There are 9 hidden switches. A switch that is on adds its own fixed numbers to the row, and there is some noise. The rows also spread widely along 12 directions, which tell nothing about the answers.
In the rows, zero is written as 128.
Known rows, each followed by its switches (1 for on, 0 for off):
[118 143 113 133 153 98 88 127 96 100 165 158 126 149 142 93 152 132 127 134 132 185 134 115 97 161 108 166]  1 0 0 0 0 0 1 0 1
[145 125 141 112 160 132 109 128 118 159 123 135 125 142 145 82 124 126 153 123 117 133 115 120 122 101 163 132]  1 1 1 0 1 0 1 0 0
[146 124 146 119 153 132 114 69 139 134 82 168 184 144 103 144 124 127 124 134 112 138 170 170 98 162 114 121]  1 0 0 0 0 1 0 1 0
[111 92 125 145 139 145 126 129 117 115 89 148 155 167 103 156 167 114 130 133 108 114 146 138 140 147 134 140]  1 1 0 1 1 1 1 1 1
[169 126 164 137 76 115 108 149 115 131 106 128 154 142 94 129 162 119 72 135 129 136 136 125 134 137 105 160]  1 0 1 0 1 1 1 1 0
[98 136 149 145 95 108 110 129 175 171 156 77 150 105 159 151 186 107 153 141 104 127 149 100 187 96 130 151]  1 1 1 0 1 0 0 1 0
[77 127 63 139 91 155 178 151 101 117 123 150 127 128 107 123 156 110 166 124 112 122 149 149 155 128 162 135]  1 0 0 0 1 1 1 1 1
[147 125 123 119 170 120 131 106 147 140 83 148 125 136 135 115 98 110 162 132 134 124 144 122 112 110 191 106]  1 1 1 1 1 0 0 1 1
[152 109 112 155 110 123 148 175 140 103 146 122 130 140 98 114 92 115 88 154 171 131 144 106 146 171 138 156]  0 0 1 1 1 1 0 0 1
[140 82 165 108 147 138 85 113 99 158 105 148 166 164 122 84 158 120 150 147 97 127 118 150 91 148 115 172]  0 0 0 0 1 1 0 0 0
[84 119 148 132 134 142 124 108 129 166 119 123 164 157 142 156 203 126 147 133 77 87 122 146 152 99 130 134]  1 1 0 0 0 0 0 0 0
[102 128 115 142 120 135 132 131 140 119 144 117 157 122 130 163 142 125 134 126 120 136 150 129 179 146 124 142]  1 0 1 0 0 0 1 0 0
[93 121 87 108 130 134 164 135 132 140 135 148 149 113 133 167 131 130 127 129 116 120 155 110 158 77 113 83]  1 0 0 1 1 1 1 0 0
[157 153 137 132 127 101 77 100 125 99 115 157 140 147 123 119 133 129 103 100 120 188 137 150 103 159 117 142]  1 1 0 1 1 0 0 0 1
[108 154 101 142 66 118 167 127 129 135 142 130 164 122 125 149 141 131 85 132 138 125 163 135 150 144 107 133]  1 1 0 0 0 1 1 1 1
[114 111 127 166 95 103 126 174 148 101 116 129 124 132 100 134 182 95 143 167 118 147 143 99 130 135 150 174]  0 0 1 1 1 1 0 0 1
[140 126 164 119 146 128 91 132 117 130 131 119 141 164 118 151 169 134 81 103 109 104 120 127 143 106 110 129]  0 0 0 1 0 1 1 0 0
[103 114 115 136 129 143 149 91 154 146 121 127 168 127 131 121 116 107 183 152 124 115 171 157 132 184 163 164]  1 0 0 0 0 1 0 1 1
[114 136 131 139 100 120 121 97 133 168 133 137 171 136 159 81 145 110 174 156 116 148 156 146 106 174 148 188]  1 1 1 0 1 0 1 1 0
[98 143 98 146 151 110 154 145 114 139 166 133 120 173 147 123 160 118 100 155 155 76 131 96 128 113 141 133]  0 0 0 1 0 0 0 1 1
[103 90 116 90 182 173 126 136 132 154 166 131 144 135 133 111 94 149 160 115 121 128 136 142 168 99 114 95]  1 0 1 1 0 1 0 0 1
[184 132 133 143 151 85 127 138 143 98 109 123 122 139 121 129 83 107 96 145 179 126 147 88 108 168 171 152]  0 0 1 1 0 1 1 0 1
[139 141 123 103 113 67 117 116 135 144 113 122 123 90 162 103 131 101 169 144 128 154 141 88 95 105 165 151]  0 0 0 0 1 1 1 0 1
[139 99 119 131 107 122 107 133 109 102 72 152 130 119 97 85 124 104 180 132 119 186 147 143 100 177 164 171]  0 1 0 0 1 1 1 1 1
[147 114 125 117 103 90 125 143 108 157 121 125 121 119 155 60 123 96 175 176 156 139 131 89 96 138 168 186]  1 0 1 0 1 1 0 1 0

New rows, each followed by its switches (1 for on, 0 for off):
[147 155 114 142 111 98 148 148 154 117 147 135 116 120 119 92 95 118 117 143 161 153 156 107 107 145 167 150]  0 0 1 1 0 1 1 0 1
[132 150 119 128 130 128 128 137 147 151 162 143 119 134 132 54 109 122 152 133 129 150 137 134 109 125 167 146]  0 0 1 1 1 0 0 0 0
[165 102 149 130 170 156 123 135 129 112 86 177 148 178 69 126 121 127 97 127 115 127 140 151 108 132 139 117]  1 0 1 1 1 1 1 0 1
[150 145 135 87 136 125 107 62 113 151 82 125 162 120 151 156 126 118 148 80 103 113 143 160 136 112 149 107]  1 0 0 0 1 1 1 1 0
[156 129 112 102 127 107 115 145 62 129 121 144 101 150 143 68 123 125 125 115 144 134 95 117 102 114 149 140]  1 1 0 0 1 1 0 0 1
[133 106 152 133 89 145 107 127 125 140 94 145 154 135 97 85 162 107 177 141 92 157 143 170 115 158 146 184]  1 0 1 0 1 1 0 1 0
[169 101 144 99 137 122 135 128 113 159 100 115 133 134 142 82 83 114 153 146 153 99 114 119 111 136 179 158]  1 0 1 0 0 1 0 0 1
[123 140 73 144 89 141 160 183 96 102 164 121 99 141 119 105 108 128 97 97 156 127 122 124 171 145 153 144]  1 1 0 1 1 1 1 0 1
[114 117 94 139 162 141 123 145 117 95 139 176 121 153 98 112 131 125 138 131 124 164 145 133 119 143 128 124]  1 0 0 1 1 1 0 0 0
[111 141 122 127 133 109 128 85 135 147 132 160 164 129 151 94 138 117 174 161 116 153 165 142 76 168 144 171]  1 0 0 0 0 1 1 0 0
[98 152 131 136 128 143 109 141 131 143 199 104 147 149 143 118 165 141 111 105 109 129 131 141 174 124 107 147]  0 0 1 0 0 0 1 0 1
[141 126 147 100 131 141 91 99 124 173 148 107 150 132 155 80 115 132 142 103 119 139 127 153 146 133 125 146]  1 1 0 0 1 0 0 1 1
[95 113 124 119 22 116 132 150 109 148 121 120 155 104 135 97 161 123 155 133 114 161 142 142 136 135 116 180]  0 1 1 1 0 1 1 1 1
[116 146 127 146 85 149 151 172 142 139 177 115 120 146 107 96 145 129 110 124 125 116 133 143 159 118 146 153]  1 0 1 1 0 1 0 0 1
[154 178 104 121 97 113 161 104 138 114 82 163 139 109 109 134 109 116 128 105 116 148 158 156 108 115 178 103]  1 0 1 0 1 1 1 0 1
[82 114 83 97 91 129 183 109 115 163 113 121 161 106 168 160 120 119 169 134 126 79 138 131 156 103 151 117]  1 0 0 1 0 1 0 0 0
[136 132 141 148 49 99 149 158 166 145 153 96 152 102 107 123 140 113 84 168 152 133 160 104 149 145 104 169]  0 0 0 0 0 1 0 1 1
[123 122 130 115 154 122 116 115 132 147 112 115 130 133 154 138 145 103 177 121 116 107 141 113 146 102 179 134]  1 0 1 1 1 1 1 1 0
[111 92 134 136 107 146 145 151 175 126 121 144 163 106 65 145 137 128 119 162 117 160 178 128 152 127 89 119]  1 0 0 0 0 1 0 1 1
[154 129 143 115 150 109 127 80 168 174 95 108 155 111 167 122 89 104 177 138 129 113 142 122 129 131 193 135]  1 1 1 0 1 0 0 0 0
[97 121 74 152 103 125 162 128 131 93 116 153 159 121 110 185 132 111 122 138 137 140 182 124 157 168 120 129]  1 0 0 1 1 1 1 1 0
[139 109 132 105 131 129 139 128 142 167 95 173 150 128 110 89 114 127 144 153 119 146 154 130 93 88 132 97]  0 1 1 1 1 1 0 1 0
[171 108 160 105 126 132 114 139 147 129 88 143 129 122 82 100 97 127 127 122 129 158 145 140 118 110 141 119]  1 0 1 1 0 1 0 1 1
[141 120 121 114 101 120 113 149 90 131 91 139 101 119 119 72 141 108 174 116 117 156 120 126 113 117 176 154]  1 1 0 0 1 1 1 1 0
[143 130 116 144 139 106 161 123 132 132 105 179 153 170 112 126 131 112 94 182 151 105 160 113 79 136 138 126]  1 0 1 1 1 1 0 1 1
[121 102 130 118 123 159 161 141 169 175 142 128 149 117 123 85 96 118 172 154 121 119 153 131 139 116 165 143]  1 0 1 1 1 1 1 0 0
[122 149 93 138 108 88 135 92 107 89 83 162 148 134 136 158 132 109 128 127 140 145 157 135 99 175 152 148]  1 0 0 1 0 0 1 1 1
[131 175 77 143 153 118 156 118 101 119 141 160 125 162 141 124 124 124 106 118 150 117 149 127 121 136 161 108]  1 1 1 0 1 1 1 1 1
[103 179 109 142 96 96 109 123 97 124 163 112 124 149 162 122 205 110 131 105 106 119 118 137 134 130 145 173]  0 0 0 0 1 1 0 0 1
[132 115 118 85 101 128 149 138 125 161 129 124 137 106 138 108 102 130 131 117 128 121 129 121 142 83 134 116]  1 0 0 1 1 1 1 0 1
[124 157 90 132 113 160 134 132 108 125 169 128 118 139 118 80 109 126 139 90 133 140 142 167 159 159 153 143]  1 0 0 0 1 1 0 1 0
[87 137 119 151 136 161 162 102 144 147 116 146 172 176 121 166 161 128 123 127 104 78 153 172 155 127 148 112]  1 1 1 1 0 0 0 1 1
[145 120 154 110 94 137 120 127 136 186 119 99 145 118 140 75 121 116 156 122 119 116 121 141 145 113 160 152]  0 1 1 0 1 0 0 1 0
[187 138 128 131 80 91 149 138 116 126 79 132 127 132 117 108 96 98 102 142 168 116 138 108 100 151 181 163]  1 0 1 1 1 1 1 1 0
[151 118 118 73 125 147 122 130 73 152 117 111 137 135 147 112 101 135 123 79 130 97 94 147 163 96 136 110]  0 0 1 0 1 1 0 0 1
